Each new row is followed by what is left after taking away its nearest point in the smallest flat space through zero that holds the last named rows.

K345:
[[ 43  51 -33 -19 -61 -64 -30 -16 -33 -12  24  22 -10 -22 -13  -4]
 [  6  53  17 -19   2 -19  12  17 -19 -17  35  40 -58 -15 -41  -3]
 [ 62   4  28  -8  61  -6 -59   9 -33  -9 -40  24  33 -28  11 -12]
 [ -9  32  13   3 -22  -7 -75 -14 -35 -11 -10  29  23  -7  -9  -1]]
New rows:
[ -6   6  54 -19  28  -9  30  -9 -17  26 -18  22 -30   9  21  17] | [ -6   3  33 -15  -5 -21  17 -24 -18  30 -19  12 -12  12  31  19]
[-23 -13   4 -38  27 -18  25 -21  10 -13 -32  50 -28  -7 -18  -1] | [-23 -22 -11 -33   7 -23  12 -33  11  -9 -39  39  -7  -3  -6   0]
[  0  -8 -30  16  22  38  30 -32  27   7 -56  39 -61  -4  25  -6] | [  3   6 -37  15  -1  25   3 -42  13   4 -56  46 -51  -8  24  -6]
[-17 -14  31 -36  20  15 -11  -7   3  23  -5  24   6   2  -5   4] | [ -5 -13  10 -40  -2  -3  -1 -13   6  25   3  16   4   0  -1   4]

K959:
[[ 33 -10 -22  39  11  -6 -20  34 -36  13   1  21 -31 -24  74  82]
 [  1   0   9 -17 -46   5  20 -16 -10  39 -47  20 -44 -32  11  46]
 [ 17  42  10 -15 -16   0  10  12 -29  -4  26  24 -59 -55  10  58]
 [ 43   6   8 -20  32 -19 -24  29  -4 -26  14  27 -30 -38  46  13]]
New rows:
[ 28 -33  16  25 -25  -5 -38 -42 -10   5 -29 -13  39 -32  -5 -23] | [ 29 -10  17  27 -24  -3 -35 -35 -22  -7   1 -12  27 -44 -13  -9]
[  9  13  22   3  40 -21  -2  -9 -35  12  36 -44  39  -1  26 -30] | [  6  12  28  -8  14 -18  10 -21 -37  33   9 -36  20 -14  26 -13]
[ -6  16  31  -5  14  19  30  38  39  20  31   0 -31 -31  -4 -18] | [-10  -5  19  16  14  21  26  37  38  34  15  -6 -16 -12   8 -13]

K829 (4 x 16):
[[ -4  35 -33  29  18   0  16 -12 -49   0 -29   9  42   6 -17 -41]
 [ 14 -45 -13  42  25  -6  53 -20  -8  -6 -53  14  21 -27   6 -40]
 [-39 -45   8 -34 -11 -20 -14  10 -55  14  17   5  68   3 -25 -34]
 [ -5 -53 -64  20  38 -21 -33  11 -31  23 -48  66  33 -15 -23   8]]
New rows:
[ -1   8  -1  -3  66 -66  23 -22 -14  -5  -4 -21  15 -38 -10 -29] | [ -1  17   4 -18  58 -63  -1 -12   3  -2  15 -22  -7 -31  -8  -1]
[-29  32  15  16 -64  11   3   6 -19 -45  42  -5 -66 -30 -66  -7] | [-26  -5  -4  30 -47   2   5   6 -24 -39  16  19 -55 -44 -69 -10]
[ 19   3 -12 -15   1  48  13  66  10 -11  49  -9  10 -10  -3 -34] | [ 25  -5 -26  -4  12  46  11  66  12  -9  34   5   7 -15  -3 -29]

K404 (4 x 16):
[[ 10   7 -36 -55  65  31 -29  -4   9  -1  10  -6   5 -22 -14  31]
 [-19 -64  14 -38  -7  60 -16  27  38  21  72  31 -27 -39  -2  71]
 [-69 -29   9 -22  45 -15 -20   0  12  12  40  19  17 -50  11  85]
 [-22   6 -40 -58  54 -18 -18  41  40  13  59  24  -7   7  23  33]]
New rows:
[-29  43 -17 -28 -18 -38  35 -15  38 -46  50  -9  19 -24  41 -22] | [ -9  28  -6 -25 -30   3  31 -33  28 -50  35 -19  16 -42  20 -19]
[ -9  -4 -19 -33   6  26  25 -42 -40 -32   3  12  41   8 -28  -7] | [-19 -10 -14 -28 -12  12  33 -23 -28 -26  23  25  32  21 -14 -10]
[-21  -1 -35  13  -9   6  32   0   8 -29   9  29  -4 -20  41  42] | [  1   9 -41  14 -11  17  33  -7   1 -35  -9  19  -5 -13  32  22]
[  4 -16  38 -26 -38 -13  11 -22  26  -7 -38  -6   3  -1 -43 -12] | [ -5  -8  22 -44 -15 -26   5 -10  37  -4 -23   0   4   3 -34  -4]
[-34  -6 -28  60  61  -7   1  30  14  49  18   2   7  -7  25   4] | [ -4 -11 -23  66  41  26   4  20   6  45   1  -8  -1  -6   9 -14]
[  8 -40 -53 -10  -7  26  59  42 -50 -30 -20 -30 -14  40   9   7] | [-16 -45 -46  -7   3  12  56  36 -53 -28 -17 -27  -4  26  13  28]

K977, 4 rows:
[[ 15   7   5 -20 -20  40 -30  -5 -12  20   1   9 -20 -51  17  52]
 [ 27  40  11  53 -73  19  -3 -55 -17  43 -51 -24  11 -31 -35  17]
 [ 76   4  34 -23 -14 -12 -39  -9 -21  -1  28 -22  31 -10 -20  25]
 [  4 -34  41 -10  -7  53 -27  -4  14  78  55  -7  -5  13  22  45]]
New rows:
[ 28 -13  43 -19  17 -23 -23  24  30  -8  32  28  30  41  11  -2] | [  5  11  22   5  -9  -6 -11   8  26  -3 -14  36  11   9  11   3]
[ 32  23 -26  26  23 -30   2 -11  13  12   1 -11 -15 -13 -36  40] | [ 15  12 -28  22  36 -25   7  -2  22  16  11  -5 -22  -3 -25  38]
[  3   1  21 -28  31 -35  35 -12  16   6 -35 -18  41   0 -27  39] | [-13  -3  17 -30  32 -20  35  -9  20  15 -35 -10  28  -7 -15  48]

K833:
[[ 40 -44   6  17 -72  -4  -5  10  21 -14  -1 -50 -41 -29 -13  -8]
 [  7  18 -69 -18  11 -39 -16  11  45  38 -60 -48 -64  -1  16  26]
 [ 51 -38 -13   1  19  13   7 -21  40   2  -6 -25 -34 -41  28  15]
 [ 37  20   1 -13 -37 -64 -15   0 -14   0  -9 -34 -64  -2 -28   5]]
New rows:
[ 40   4  16  22 -30   3 -10  15 -11  41  40 -28 -11 -43   2 -45] | [ 13  25  -2  14   3   6 -10  17 -10  55  28 -12   5 -27  12 -39]
[ 40  -7 -31  40 -31  37   8   1 -16  33   8  43   9  -7 -40   6] | [ 39   7 -41  32 -16  24   5  -1 -16  41  -1  43   0  -3 -38  13]
[-24 -42  15 -17  -9 -42 -29  14 -20  -4 -23 -26  11 -29 -27  10] | [-25 -43  14 -19  19 -30 -23   5 -17  -2 -20 -13  22 -32 -14  14]
[ 43  38  19 -18 -38  32  17  14 -23 -10 -36 -10  11 -16   7 -30] | [ 37  44   8 -23 -16  35  18  11 -17  -2 -43  -5  14 -14  17 -24]
[-10 -38 -43  32 -33  29  14  -6  21  35  18  -6 -27  19  16  -8] | [ -3 -12 -24  19 -12   6  14 -20  -9  31  33  15 -27  28   6  -6]
[-43  -1 -11 -35  13  30   8  44 -36 -18  16   4   3  35 -23 -44] | [ -4 -17 -16 -39  24  24  10  28 -19 -17  14 -13 -28  11 -12 -33]

K551, 4 rows:
[[-33  10 -19  -5  12   5  -2  -3   1   7  55   8  -4  -1 -11  25]
 [  1  28  42  16   9   3  33  39  32  12 -17   5  15 -29 -15 -16]
 [ 14  21  10  25 -14   3  -2  -1   9  23  -8  16  17  44  35  54]
 [  7  51  15  -9  -1   8   7  59  37  39  10 -29   1   5  -7   6]]
New rows:
[-28   3 -37  17 -20  -8  33 -45 -22 -39  36 -22  26 -31  38 -45] | [-10  30 -24  20 -29  -5  34 -18  -4 -15  23 -35  32 -12  50 -32]
[-15   0   4  25  33  -1 -32  32  17  34 -15 -26 -44  22  22   0] | [-26 -17   6  34  40  -3 -24  12   8  17 -14  -6 -41   7  17  -6]
[ 22  13  32 -30  -3 -39 -22 -31 -33   8 -18 -25  38  43  33  18] | [ -6  17  38 -33  16 -37  -4 -21 -24   2   8 -18  37   5   3   0]

K115 (4 x 16):
[[-45  67 -22   0   8 -28  -9 -55  -7  33  -1  13 -31  36  -2  46]
 [-60  16 -39  -1  38  -1 -17 -47   0  34 -35  -2 -26  65  -3  40]
 [-59  11 -21 -45  55  11   6  56   3 -26  47  24  -5  14 -18  10]
 [-66  14   6  -9  18   0 -49 -41 -18 -15  31  16 -17 -15  -7  -7]]
New rows:
[-20  32 -14 -29  27 -23  19 -17  25  35  -9  23   8  33 -30 -35] | [  0  11   3 -21  12 -17  12 -16  23  24  -9  17  18   8 -26 -57]
[-16  28 -37  19 -43  39 -31  -7 -43  18  36 -27  -9   3  12  40] | [ -2   4 -37  16 -39  50 -21  19 -37  10  31 -32   2   1  12  30]
[ 27  38  22  15 -26  -8  11 -28  -6 -38  35  35 -43  32  38 -41] | [ 18   6   7  10  -2  10  13 -12   1 -38  15  26 -39  55  36 -42]

K474, 4 rows:
[[ -1  39 -36  46 -36  40 -43   5  -7  -7  42   0   9 -32  21 -29]
 [-19  27  22 -51 -27  10   2  32  -5 -92 -10 -21   9   8  89  -3]
 [ -5  18  16  22 -10   3   8   7  -4 -30  35   3  34 -18 -21  38]
 [ 11  45  16 -45 -25  -3 -13  -7  -8 -20  -9  41  11  61 -13  40]]
New rows:
[-44 -30 -12  -8   8 -17   2   7 -34  31 -11  -2  53  19 -22  28] | [-46 -19 -24  -7  -4  -4 -13  12 -36  22  -9  -7  48  14   5   7]
[ 27 -18   4  33  30  -4  32 -18  -9  -7  20  -9  -7   1 -36  36] | [ 27  -1  -9  14  13   9  11 -14 -12 -18   8  -9 -21  14   5   9]
[ 19   4 -30   4  66 -66  -5 -22  33   9 -21  66 -25 -16   5 -39] | [ 12  26 -19   9  49 -58  -5 -10  29 -32   2  64  -1 -27  16 -19]
[ 14  -6   5  12   2  29  22  18 -13 -35   3  -7 -12  -1   3 -20] | [ 20  -5   3  10   4  25  19  10 -13 -19  -1   5 -15  12 -15 -14]

K354, 4 rows:
[[ -6 -25 -12 -35  14 -24 -32 -13 -55   1 -77  47 -12   6   9  64]
 [-16   6 -25   5  30  44   3  30  -3  30 -64  15 -71 -13  19  43]
 [ 35 -42 -22  -8 -32  -4 -50 -24  21   3 -14  58  18  -3 -47  47]
 [ 31   7 -38 -27  -7  53 -55  -5 -15  -8 -55  29 -51 -17 -26  17]]
New rows:
[ 36 -26  28 -56   3  31  13  14   5 -21 -42  18  33   0 -21 -23] | [ 22 -26  34 -40  12  29  36  27  18  -7 -35  10  30   1  -9 -19]
[ 31   9  69  20  42 -45  -3   0 -17  56   3 -24  17 -28   0 -24] | [ 47   8  52  15  35 -22 -25  -1 -11  57 -12  -9  -1 -36 -16 -15]
[ 34  19 -21 -64   8   0 -12 -25   8  -7  13  35 -10  -6  20 -28] | [ 17  10 -14 -45  18  -9  13 -13  25  12  19  34  -8  -3  33 -13]
[-34  37  25  50 -56 -26  40 -16  -2 -45   0  23  25  25 -48   3] | [-35  46  13  45 -46  -2  34  -7 -10 -41 -27  25  -7  18 -43  10]
[-39  -8  37   4  -4  -4  16 -19 -11  -5  22  -3 -19 -40  -8  43] | [-28  -1  32  -3 -11   8   4 -24 -13 -14  25  -6 -23 -43 -17  30]

K432 (4 x 16):
[[ 68   5  34  -8  -4 -30 -22 -14   1 -16 -18  13 -34  14 -12  40]
 [-14  28  47 -17  -5 -28 -25  57   4 -29  19  -7 -19 -20  46 -36]
 [ 21  28  18  -4  -4  23  -9  50 -35  23  -3 -20 -25 -46  63  38]
 [-29  15 -24  -4  47 -33  -9 -30  -5  12  -3  39 -23  60 -38 -37]]
New rows:
[ 18 -12  -3  45   9  18  40  29   5 -25  24  -6 -12  -3 -28 -39] | [ 31  -3  -2  44  16  17  35  30  -6 -15  18  -2 -27  -1 -23 -25]
[ 19   8 -20 -18  45  -9  -3  28  -8   3 -33   0  36 -18  13 -39] | [ 36  -1 -17 -16  37  -9  -2  16  -2  -3 -38  -1  40 -17   2 -26]
[ 37  18 -27  34 -39 -15 -23 -23 -35  32 -26  18  42  38  12  30] | [ 10  22 -13  29 -44 -25 -27   0 -23  14 -11  13  49  31  26  -5]
[ 45  24  37  38  -4  40  34  37   9  -9 -13  16 -32  -8  22  18] | [ 14  16  18  41   6  35  41  19  20 -11  -7  26 -18  14  -2 -13]
[-45  24 -24 -12   4  21   2  26 -15  45 -41  40  41  -6  12 -35] | [  3  13   6 -16 -17   2  -8  14   2  17 -49  40  36  -5  -1 -11]

K315 (4 x 16):
[[-32 -17   8 -27   8  21  -2  11  18  16 -17 -28   4   4 -17  13]
 [ 32  -3 -14  -6  -1 -40  11 -49  22  -4   2  25   8  35  -8 -23]
 [-71  -2 -26 -37 -25 -10  16   6  18  24   6  14  -6  -6  -2 -38]
 [ 21 -56 -11  10  31 -25 -22   3   6  10  22  26  15  21  37  56]]
New rows:
[ -3  16   0  -4 -19  37  -6   1 -10   3   3  18   5  14  21  28] | [ -1  18  -2 -10 -21  31  -1 -11  -2   3  -1  19   6  22  13  18]
[ 45  16 -46 -13 -17   7  11 -25  65  66  -7  14  10 -11  -2   1] | [ 42  24 -37   2 -17  27   4   1  44  61  -4   5   4 -33   7  14]
[ -7  -4  -2  13 -66 -36   5  27 -16  -3 -49  -9   4 -15  27 -20] | [  7 -21   5   9 -51 -36  -1  19  -5  -1 -56 -18  12   1  22   0]

K751:
[[-57 -27   6  24  -7  22  13  -5  24  27   6  -1  30  38  69  42]
 [-22 -22  -8  43  43   0   3  11  57 -36  29   7 -42  82  31  -6]
 [-13 -29   4  45  14  -3  -9  22  43  -4  93  31  23  79  22  49]
 [-10 -15 -34  47 -11  52 -11  46 -41  23  55 -36 -57   4  55 -28]]
New rows:
[  2 -31 -26   2 -23  -8   4  13  17   2 -38  -7 -10 -12 -15 -36] | [  2 -36 -22   8 -27 -10   1  17  21   8 -13   3   8  -2 -14 -17]
[  7   7   4  31 -27  -2 -49  -3 -13  -3 -19  33  43 -21 -52  66] | [ -9   2 -11  49 -10  15 -44   3  -7 -15 -35  12  -7  -5 -23  34]
[ 30 -11  -1   9  20 -30   7   5 -34 -14 -47 -10  30  39 -14   7] | [ 26 -15  -7  19  13 -17   4  15 -45  -4 -32 -17  25  38   0   7]
[  0 -35  10  16  -9  -2  44  42  20  -5  66 -20  -1 -10  27  -6] | [  3 -24  18  -9  -7 -16  51  22  23 -13  21 -19   5 -29   8 -14]

K243 (4 x 16):
[[ 25 -24  -6  32   4  -1  29 -29  49  33 -32  10 -45 -17 -29  23]
 [-18   7 -28   7 -40 -14  -7  -9  34   0   6  80  27  28  -5 -18]
 [ -1   7  21  16  -4 -14 -50   7  23  39  42  25  -3  -9  17  43]
 [  8  17 -38  36   5  26   1  40  19  35 -46  -9  -9   3  -4  61]]
New rows:
[-24 -12   4  -7 -23   5 -30 -40   4  -6   6   0 -11 -46  36  44] | [-28  -9 -15 -11 -27  13 -10 -36  -3 -22 -16  -2  -2 -35  29  28]
[ 31  26   2  27   3  -3 -12  21  -6  32 -22  10  15 -34  26  31] | [ 28  15   8  10  -2 -11   6  -2 -14   7 -18  15  19 -31  19  -9]
[ -5 -27  11  25  21  28  -3  18  41 -34  23   5   8 -24 -15  -1] | [ -8 -23   6  22  20  31  -2  25  34 -39  20   3  15 -20 -13  -4]

K236:
[[-11  28  -1 -41   0  24   1 -38 -12 -22 -26   3  18 -17   8  46]
 [ -3  11  67   7 -37  44 -27  28 -12 -41 -20 -14  11 -22  33  12]
 [ 18 -10  38 -58 -60  -3  15 -31 -12 -39 -17  26  21  11  53  15]
 [-39 -15   5  33 -43  42  31   0  -5  32  25 -57  -7 -14  66   1]]
New rows:
[ 16  14 -40  44  -2 -25   2  -1  26  43 -25  44 -17 -10   3 -28] | [ 11  25 -17  31 -19  -2  -4  -6  17  23 -39  39  -7 -22  22  -8]
[ 36  31 -18 -16 -18   1  -5  45 -42  38 -34 -12 -10  24 -32  -7] | [ 30  29 -17 -21 -31   8   5  35 -45  40 -32 -19  -8  22 -14  -1]
[  6 -11 -14 -32 -15  42  11 -32 -33  45 -14 -20  14  -5 -43  11] | [ 20 -22   8 -19 -24  32  -1  -6 -30  36 -11 -12  10   2 -45 -11]
[ 18  32 -34   2  -7  -5  24  -1  45  -3 -45 -37  31  37 -20 -18] | [ 18  30 -19   7 -19   3  21   7  43  -9 -46 -42  32  34  -9 -20]
[ 24  26   9  45  42 -39 -31  28  -2  25  32 -15 -42 -37  30  29] | [ 32  23  11  10  23 -47 -18   2  -7  12  24   2 -32 -29  48  40]
[ 44 -27  34 -10  24 -25 -12  41 -26 -17  22 -24  37  -1  -5   7] | [ 27 -22  10 -16  28 -17   6  18 -28   0  26 -37  37  -6   3  22]

K278 (4 x 16):
[[  6   0 -11  -4 -35   5 -10 -48  73 -39  26 -27   9  20  -1 -29]
 [ 27  39 -20 -27   9 -69  -5  17  70   0 -20 -20  -4 -10 -12  11]
 [ 18  22  22 -14 -35 -26  16  26  29 -23 -45   9  14  -7   2  14]
 [ -8   9  -5 -54 -27   0 -15  39  21 -25   2 -35  21 -20 -14  45]]
New rows:
[  3  33 -40 -43 -32   8 -21 -22   8 -20  -4 -10 -26  18   4 -30] | [  1  31 -31 -34 -20   9 -13  -7 -25  -5 -18   7 -30  13   7 -23]
[-32  24  -6  -2 -38  20  -5 -21  38  -4 -41 -31 -38 -33  22 -11] | [-37  19  -9   4 -16  23  -6 -14   9  16 -38 -24 -46 -37  22  -7]
[ -3  38 -20 -27  -6  30 -37  18  38 -34  26 -13  -5 -15  44 -11] | [  1  37  -8  -4  10  26 -23  22   7 -15   7  14 -14 -14  51 -18]
[-16 -30 -38 -33  17  36  -1 -12  27  -7   3  31  32   9 -13  25] | [ -6 -22 -31 -20  23  20  10 -10  25   1 -17  48  26  10  -9  18]
[ 24 -34 -38 -14  34 -14  42   9  -6 -38  35  18  17  36  11  35] | [ 28 -32 -31  -9  27 -16  48   8  -4 -42  26  25  18  38  14  31]

K680:
[[ 35  15  37 -15  11 -21  -8   1  15 -57   4 -25 -40 -56  26   9]
 [ 34 -25  24  -4  61 -14 -34  43 -13  59  -6  -3 -16 -14 -21   8]
 [ 43 -40  45  -8  -8   8  24  15  38 -22   2  37 -13 -24  13  25]
 [  2  10  28 -68  19   8 -28  -2  50   2 -25 -31  20 -11  19   6]]
New rows:
[-17  18  32  45  13  22 -43  13  36 -11  18  34 -28 -25  37   5] | [-35  23  16  44  11  28 -46   8  31   6  14  31 -12  -6  31  -1]
[-13  44   7 -36  39 -42 -36  25  36   1  22  26 -32 -42  18  14] | [-32  33 -17 -13  11 -28 -12  16  27   9  28  54 -15 -12   9  10]
[ 30  -6 -32  37  -8  42  -4  25   6  23  14 -31 -21  -4  20  45] | [ 21   3 -34  24 -14  46  -6  16  15  17   9 -39 -12  -1  26  43]
[-36  22 -14   8 -29 -14  42 -32  11   0  -2 -23  -6  30  16  34] | [-11   6   6   5   0 -22  28  -9   9  21  -4 -21 -19  16   9  42]

K738 (4 x 16):
[[-23 -50  22 -38   3  40 -21 -16  -1 -37 -12 -20 -18   3   3  -5]
 [ 41  32   4  -8  30  18  24   2  11 -23  12 -67 -16 -22 -50   3]
 [ -3  19  -1  17   4   0  20   2  15  42  15  34 -16 -34  11  12]
 [-41 -58 -10  -2  17 -36 -28  32   1 -15  11  26 -22 -94   9   8]]
New rows:
[-21  30  37 -29 -29 -16  44 -35 -26  12  13 -24  27 -43 -30 -10] | [-33  15  36 -30 -38 -23  32 -35 -33   9   7 -12  35 -32 -18 -13]
[  1  21  40  13 -12  -4  25 -40 -36   9 -15  33   3  22  -2 -40] | [ -1   7  36   9   2 -15  18 -26 -36 -10 -10  18  -6 -14 -15 -38]
[-22   6   9   3  -4  30 -40  30 -10  30 -27  37  -2  16 -22  37] | [ -9  13   6   2   5  25 -38  36 -11  16 -24  14  -1   9 -40  36]
[ 18 -10  36 -10   4   7  -5 -22 -44  45 -21 -39  -9 -12  39 -40] | [ 21  -7  27  -1   6 -13  -7 -11 -47  44 -18 -38  -4 -23  35 -40]
[-31  -2   3  -4  22 -26 -16   6 -27  23  35  10  40  20  16  12] | [-23   3  13 -14  33  -3  -6  -1 -19  17  39 -11  25  10   3  15]
[-26  -1 -42 -23 -37 -36  32   6 -39 -14  -8 -23 -15  24  14   4] | [-26   5 -34 -26 -29 -17  45   0 -27  -1  -1 -21 -33   4  13  10]

K713:
[[ 21 -13 -21   8   1 -13  -7 -11  -1  -3   6  10 -23 -12 -72  34]
 [  3   4  39  23   2 -13  32 -14  32  -7  18   1 -45  84  10  18]
 [ 14 -22  41 -24  24 -17  28  47  13  13  26  -8 -42  21  21   1]
 [ 16 -23 -28 -32  69  61  21  10  -2   8  17 -13  -5 -14  76 -43]]
New rows:
[-29  28  15  22  -9   4  55   7  10   1   4  -2 -44   5  24  24] | [-27  25  -8  16  -9  11  40   6  -3   2  -3   0 -28 -31   9  21]
[  2  66  12  43 -54  -1  26  16 -29  12 -15  -8 -18  36 -20  53] | [ 15  47 -14  17 -16  30  28  30 -39  20  -8 -14 -15   1   5  31]
[ 17  48  -1 -19 -16  -6   0  53  35  -6  43 -13 -58  16 -65 -31] | [  2  63 -21 -13 -19  20 -10  31  28 -11  28 -15 -24   8 -33 -54]
[-40   3  27  14  16 -66 -21 -12 -20 -48  20  66   9  56  24   7] | [-25 -15  -5  -5  43 -46 -27  -4 -33 -43  24  65  11  14  16   0]
[  7   3  36  -2  -4   4  10 -10  -1 -19  31   4   2  40  10   2] | [ 10  -1  16 -10  -3   8  -3  -6 -14 -17  25   5  16   4  -5   0]
[-12 -28   3  36  -2   3  13   6  25  -3 -10 -21  -6 -25   4  13] | [-14 -26   3  37  -3   4  13   5  25  -3 -11 -21  -3 -25   8  11]
